The same things were measured in two ways. Each way mixes the same 10 hidden numbers, adds some noise and spreads widely along 7 directions of its own, which tell nothing about the thing.
In the rows, zero is written as 100.
Some things both ways: the first way, then the second way.
100 96 118 94 108 124 116 83 113 125 133 105 74 100 94 107 88 75 113 112
 148 72 99 103 117
108 108 120 110 72 64 112 71 92 75 129 114 117 84 130 65 119 105 128 108
 133

106 88 67 132 111 86 117 87 112 96 53 100 91 121 85 83 100 111 123 104
 70 107 108 104 111
105 83 87 114 79 101 108 97 99 99 94 73 66 127 91 84 135 80 109 80 100

68 104 125 120 101 121 111 114 101 105 79 116 99 103 112 101 104 143 91
 100 122 103 85 109 130
110 117 106 117 105 110 89 97 80 109 109 105 84 122 117 117 69 49 112 95
 71

122 95 120 89 89 78 123 78 86 112 118 77 100 97 126 103 126 95 69 127
 108 67 90 127 79
78 118 116 77 147 110 74 83 63 101 74 79 112 56 87 69 109 119 89 106 85

104 95 109 101 113 97 110 100 119 112 104 120 54 113 108 127 118 78 102
 113 100 76 89 108 114
110 107 103 85 87 94 129 112 103 115 75 108 132 62 119 77 118 102 114
 109 96

114 116 96 106 93 112 111 105 88 118 116 105 119 89 100 101 106 101 101
 81 101 101 73 89 84
93 100 77 98 97 113 74 86 82 120 92 76 82 151 79 68 117 69 59 97 56

90 96 90 119 118 95 100 98 107 100 98 99 98 102 114 102 116 97 87 97 74
 86 85 133 125
90 134 114 112 104 136 70 88 74 107 112 99 106 79 93 109 111 90 78 100
 105

104 109 100 83 80 98 90 98 95 100 102 111 109 87 97 102 82 99 107 102
 106 110 98 97 77
81 124 106 79 109 106 112 107 61 87 106 161 136 103 79 135 89 67 77 105
 62

89 141 89 131 87 109 74 124 87 114 69 124 97 79 80 132 70 102 124 81 101
 95 94 79 84
118 142 115 128 85 129 84 119 93 87 101 111 104 67 116 137 127 62 98 70
 83

127 95 78 104 93 78 111 90 113 122 123 116 83 96 85 123 109 75 111 80 99
 80 97 110 96
100 91 91 111 85 119 86 104 113 110 63 56 107 85 94 90 119 91 88 79 85

88 88 86 105 103 110 89 105 122 104 116 110 99 99 108 91 92 117 95 88 90
 94 66 132 121
120 103 89 97 90 87 107 123 116 101 77 81 106 75 133 68 115 115 135 127
 122

93 129 91 120 65 132 147 92 88 120 104 125 86 98 98 85 104 117 112 121
 91 99 93 94 112
138 131 84 99 84 123 103 117 90 114 65 79 129 56 116 75 126 91 102 101
 86

107 89 114 82 88 79 111 79 100 107 117 112 98 95 108 113 89 122 95 96
 122 98 98 128 98
134 134 97 94 112 123 92 123 59 129 83 97 127 76 97 106 107 75 75 113 62

90 122 97 131 106 158 50 158 94 87 88 106 110 51 101 120 66 96 100 99
 102 87 84 82 106
71 99 114 102 108 108 102 101 73 66 75 103 109 80 54 144 115 84 73 61 77

92 116 103 90 94 80 109 98 93 116 82 107 90 109 86 98 117 83 109 98 77
 98 91 75 84
79 119 100 77 100 119 112 95 105 83 57 113 114 40 78 77 112 107 97 96 73

87 101 135 92 137 86 98 83 117 108 117 117 64 97 80 130 99 106 108 55
 122 77 83 71 122
131 98 70 122 95 147 81 117 75 125 79 72 89 137 79 123 85 52 101 90 79

105 129 114 119 68 128 114 93 89 113 110 104 99 87 108 102 99 112 98 117
 142 79 93 93 81
113 100 96 124 85 95 97 94 99 70 96 84 85 99 126 106 113 62 143 67 100

114 105 84 125 100 101 116 103 90 105 109 98 100 74 96 110 99 96 101 94
 77 78 99 101 113
110 105 105 81 97 69 108 104 86 91 93 123 130 101 120 80 84 113 109 134
 106

117 105 72 117 100 93 81 137 87 108 52 98 126 86 77 107 96 81 111 89 77
 113 100 81 73
64 98 118 83 114 81 100 93 90 102 77 95 101 110 81 72 103 95 71 99 72

139 92 113 68 105 67 79 95 77 116 136 75 108 65 66 132 81 68 112 63 114
 73 118 72 58
122 115 122 115 110 112 66 86 64 105 88 76 116 96 88 62 107 104 83 95
 104

82 133 100 109 95 132 106 102 82 119 108 113 104 73 81 99 87 93 106 90
 98 92 92 81 112
89 94 90 94 85 92 119 86 93 83 94 117 88 122 83 96 85 77 100 106 81

108 99 95 114 116 77 115 102 90 91 63 95 99 108 107 102 125 101 96 106
 56 104 99 95 98
100 115 96 86 106 131 110 122 74 126 65 103 118 99 79 115 92 77 83 102
 72

84 85 103 90 97 137 87 107 114 104 126 102 96 113 114 81 110 114 90 105
 106 99 81 135 113
76 116 107 113 87 125 97 66 93 92 110 98 93 94 98 91 123 70 105 70 97

116 82 104 117 122 101 110 100 125 91 72 108 89 114 97 98 100 130 112 91
 116 107 80 81 103
62 110 88 62 103 80 126 93 62 81 106 150 116 130 84 110 119 69 72 102 55

120 108 123 89 91 96 132 67 70 107 121 71 107 107 122 86 131 106 79 123
 99 85 95 108 70
99 92 94 99 115 113 89 89 85 108 83 82 78 134 112 85 82 81 131 95 98

132 132 133 80 102 98 122 67 83 120 132 100 73 89 113 128 96 64 104 121
 127 69 83 70 59
101 100 91 108 118 146 69 121 71 112 69 76 102 122 70 129 111 82 83 73
 83

68 84 82 112 82 109 138 86 117 117 90 117 61 109 85 71 93 125 110 125 73
 85 106 130 156
108 87 104 91 122 96 100 107 89 113 68 77 95 102 104 69 76 110 137 120
 105

114 103 86 90 87 108 73 111 98 114 125 105 117 75 92 117 80 67 104 90
 121 92 100 117 84
129 119 114 119 90 102 86 112 79 124 93 62 139 74 111 80 120 92 94 110
 114

101 104 109 104 111 93 121 93 109 113 111 117 70 98 92 121 112 84 109 91
 103 79 98 86 119
97 111 108 84 115 105 93 106 86 105 73 110 141 74 109 101 76 114 103 121
 97

105 107 76 97 54 119 128 69 92 116 112 113 92 83 79 77 72 107 116 126
 106 96 121 116 100
82 115 114 83 126 102 88 77 67 82 82 96 112 51 82 77 125 125 84 99 98

113 113 118 102 99 99 112 103 94 97 98 106 101 96 104 105 127 114 92 87
 99 99 80 68 83
114 109 69 93 98 124 98 94 62 124 87 94 102 145 78 79 108 48 74 98 52

Other things, the second way, with their names:
<230>: 95 95 82 98 87 105 114 114 100 93 90 117 111 125 115 126 90 74 132 103
 105
<219>: 68 103 120 81 124 90 91 65 67 93 114 141 102 129 93 84 80 104 85 111 89
<138>: 78 100 72 88 92 107 111 84 88 73 81 102 104 98 77 83 130 75 107 84 78
<307>: 76 100 106 101 101 78 86 65 76 68 128 128 99 131 94 103 88 66 91 92 62
<105>: 94 103 92 115 75 116 104 89 112 77 91 96 59 99 99 102 129 73 106 58 77
<683>: 105 99 95 84 109 96 101 121 98 101 70 111 129 85 118 117 66 101 119 128
 99
<463>: 98 121 107 95 111 111 92 98 59 87 105 126 126 118 98 110 84 80 110 106
 97
<483>: 69 87 107 97 108 100 110 84 94 91 79 87 101 83 83 107 88 75 109 81 70
<401>: 87 109 103 98 105 137 95 114 93 101 58 86 114 79 86 112 120 100 100 75
 103
<347>: 89 132 115 105 132 160 57 98 59 104 72 114 115 97 65 127 58 82 74 93 77
<85>: 84 78 103 97 101 96 111 102 113 93 71 86 80 104 93 83 103 108 126 93 108
<548>: 114 101 110 114 101 119 98 105 78 116 84 74 106 87 81 91 116 88 100 88
 97
<603>: 106 87 96 98 117 91 93 108 91 107 81 67 93 110 117 78 99 106 137 117 124
<411>: 112 80 103 113 90 97 114 113 113 93 62 87 92 107 99 97 75 88 138 94 102
<549>: 100 85 126 125 91 96 97 104 127 105 78 69 72 114 125 77 64 89 147 96 116
<249>: 93 117 123 118 89 108 87 77 88 86 113 122 81 125 94 86 84 80 93 97 102
<207>: 126 112 87 98 94 109 86 114 78 123 107 100 112 124 104 72 136 89 93 117
 97
<505>: 79 103 119 101 122 115 88 130 105 95 59 83 104 85 123 156 56 88 135 81
 93
<232>: 117 132 99 98 91 108 113 100 77 100 109 129 113 87 120 92 103 84 126 123
 112
<404>: 67 91 114 104 96 84 84 88 120 52 84 95 79 103 105 91 95 106 118 82 103
<202>: 97 88 104 109 80 94 135 100 97 108 88 100 97 141 107 112 65 45 135 86 78
<315>: 78 86 91 112 61 86 121 64 96 80 120 111 88 144 90 98 112 47 94 71 75
<435>: 88 122 113 81 96 90 126 94 76 99 113 150 126 63 79 97 112 98 71 130 81
<38>: 138 109 86 101 95 102 100 134 85 121 82 74 104 98 110 91 124 89 101 109
 79
<357>: 53 102 101 67 128 108 94 79 73 104 77 111 120 111 89 89 95 105 85 102 86
<208>: 134 130 99 108 83 109 103 97 74 91 100 109 128 76 108 77 120 77 114 107
 108
<65>: 101 96 111 111 107 121 96 111 87 125 84 106 102 136 109 133 42 65 117
 103 92
<274>: 102 111 106 88 105 91 100 94 95 105 86 93 119 88 141 75 83 97 133 111 97
<91>: 108 107 109 101 105 119 96 115 95 109 63 96 135 83 111 100 73 107 130
 110 126
<264>: 102 103 107 85 131 87 87 97 71 116 93 86 134 103 132 76 72 104 137 134
 112
<441>: 66 132 111 65 124 113 96 75 64 97 109 157 131 83 100 91 91 119 88 129
 100
<593>: 51 108 128 78 113 87 91 95 119 91 85 121 109 89 133 98 70 123 110 109 96
<109>: 92 101 97 109 93 129 84 116 94 89 65 86 89 118 68 119 120 85 73 61 76
<508>: 125 124 98 84 109 104 111 106 45 108 83 114 143 84 85 101 106 86 79 110
 78
<622>: 79 105 129 75 114 75 117 88 84 92 82 114 132 60 107 74 99 134 101 117
 112
<27>: 100 91 87 94 82 88 132 103 80 106 85 101 104 138 88 103 93 58 99 98 71
<173>: 83 131 121 95 105 130 94 80 68 112 85 106 137 85 88 88 90 98 87 99 106
<288>: 114 108 99 107 94 86 75 89 91 96 106 76 93 130 134 50 101 114 132 124
 142
<466>: 59 99 87 107 94 138 91 84 96 71 67 73 94 82 58 113 135 76 87 48 82
<496>: 125 136 108 118 102 132 66 97 94 93 88 99 73 65 103 79 112 97 95 100 101
<596>: 114 100 81 78 97 75 129 101 70 101 92 93 118 93 120 91 115 103 121 119
 112
<59>: 101 112 101 87 105 94 110 107 79 75 82 121 120 75 91 103 97 105 116 117
 108
<260>: 80 115 94 76 119 120 93 99 82 85 66 103 142 59 101 88 114 116 117 109
 118
<154>: 99 110 97 77 133 110 101 106 39 124 102 134 140 136 94 126 62 63 99 121
 68
<640>: 58 128 121 69 115 108 103 99 92 87 77 150 118 78 104 112 89 114 80 104
 90
<542>: 103 121 109 118 81 96 78 69 77 65 119 120 93 128 80 60 119 79 82 91 92
<185>: 69 85 77 89 107 119 84 92 103 98 68 89 75 137 77 79 105 89 91 94 84
<289>: 132 106 94 117 86 118 95 110 93 109 74 75 100 83 93 74 128 93 101 99 110
<448>: 103 91 99 112 79 94 91 76 117 71 86 89 91 78 100 54 133 104 108 80 102
<308>: 95 117 111 105 107 118 88 88 50 112 104 92 136 98 67 90 127 80 70 98 106
<636>: 112 85 95 121 80 91 103 87 88 105 119 98 105 153 116 99 81 57 130 101
 110
<509>: 90 87 93 103 130 129 65 93 68 87 69 93 90 135 79 127 73 79 99 78 90
<412>: 80 103 110 87 122 111 91 112 98 92 59 88 96 60 82 103 97 123 93 104 91
<618>: 128 115 88 105 76 98 110 92 81 127 97 94 122 142 117 50 93 54 110 116 80
<183>: 111 123 102 103 105 139 89 108 72 132 79 84 118 73 85 104 118 83 70 89
 75
<123>: 123 93 62 112 88 126 78 89 75 121 94 78 79 169 78 67 120 46 81 92 73
<179>: 70 112 110 109 116 135 78 95 67 90 90 98 113 119 75 138 95 67 88 66 85
<7>: 89 99 101 98 99 106 97 88 80 115 107 128 99 146 94 113 63 71 86 114 80
<251>: 101 97 103 84 115 86 96 98 89 118 92 117 118 115 134 86 64 103 122 139
 110

Some of these things the first way, each followed by its name:
114 106 134 68 100 97 118 76 92 116 126 92 85 105 129 111 108 61 89 143
 130 79 91 111 76 -> <548>
114 58 98 119 106 95 136 101 130 93 94 93 72 120 132 86 128 118 83 139
 86 76 84 134 132 -> <179>
97 89 126 109 106 97 116 104 116 98 80 104 117 120 104 91 108 123 116 92
 149 119 92 76 100 -> <307>
115 99 103 121 113 70 116 89 92 104 88 85 105 108 122 111 107 110 97 103
 90 88 86 116 90 -> <38>
84 126 122 76 94 127 87 87 84 109 125 106 104 87 101 96 88 101 93 97 115
 98 82 98 86 -> <232>
86 99 107 91 83 120 137 93 103 115 96 117 84 106 98 78 90 105 112 134
 106 105 99 98 118 -> <411>
103 122 118 119 94 124 154 82 76 109 81 94 107 124 129 76 117 122 103
 140 103 113 84 91 88 -> <105>
128 102 103 77 93 85 117 73 71 104 100 83 116 100 87 92 97 88 115 106 99
 114 124 82 60 -> <219>
108 92 120 85 128 104 103 100 125 108 126 113 70 101 106 110 115 101 89
 82 102 79 49 85 110 -> <185>
89 91 79 112 99 97 70 124 86 103 69 88 121 101 67 93 99 111 115 70 73
 113 121 101 95 -> <202>
89 105 122 87 85 123 119 100 105 83 70 112 122 120 107 59 104 124 117
 121 127 148 93 58 83 -> <208>
95 60 106 68 135 86 59 95 111 87 135 83 100 105 89 98 97 119 99 51 76
 101 91 119 109 -> <441>
117 121 118 83 90 148 85 121 55 89 124 67 156 80 146 86 107 73 77 139
 103 115 91 107 53 -> <622>
117 92 82 109 107 100 91 115 94 80 83 81 112 108 119 84 118 102 96 114
 47 108 87 105 82 -> <401>
142 106 88 87 95 72 136 58 90 147 122 105 63 84 60 125 64 75 132 94 107
 66 105 82 79 -> <109>
119 106 104 101 86 106 107 89 97 93 119 110 84 70 84 109 91 118 103 87
 105 83 104 75 95 -> <509>
87 81 104 77 110 126 126 93 107 113 90 110 88 124 67 66 95 102 134 103
 103 130 112 71 118 -> <173>
100 68 88 124 123 89 89 110 129 86 95 98 90 111 96 104 122 105 102 78 88
 89 103 115 130 -> <636>
118 79 91 85 97 89 100 96 108 78 94 101 116 102 111 83 101 114 99 105 85
 125 94 107 87 -> <289>
112 108 88 106 100 100 96 87 105 98 113 105 93 96 97 102 106 96 103 88
 89 89 88 100 91 -> <230>
108 106 68 106 75 104 98 94 115 96 105 113 82 95 84 84 113 93 106 102 68
 89 94 93 93 -> <260>
111 86 104 89 117 65 105 80 114 117 104 117 61 109 82 134 101 84 114 83
 105 81 108 108 107 -> <183>
99 105 112 115 89 133 146 120 101 109 91 103 102 93 115 73 105 111 98
 136 100 96 69 71 115 -> <542>
108 143 87 86 60 136 119 85 95 113 88 132 94 90 83 86 84 47 127 147 130
 115 114 65 67 -> <308>
106 124 131 84 114 141 91 63 82 109 137 97 110 85 77 104 66 102 121 74
 169 101 102 67 77 -> <596>
110 105 125 104 124 106 128 98 93 132 115 93 90 115 123 118 124 78 92
 108 113 79 71 108 100 -> <593>
121 86 64 114 76 83 107 101 116 105 115 111 82 89 88 106 107 97 107 92
 72 77 103 117 107 -> <448>
90 106 88 125 97 145 102 120 111 104 85 121 104 103 83 88 99 106 122 92
 118 116 98 80 115 -> <315>
140 76 110 112 148 59 120 98 100 92 89 84 77 103 125 135 141 97 72 98 58
 71 81 111 104 -> <640>
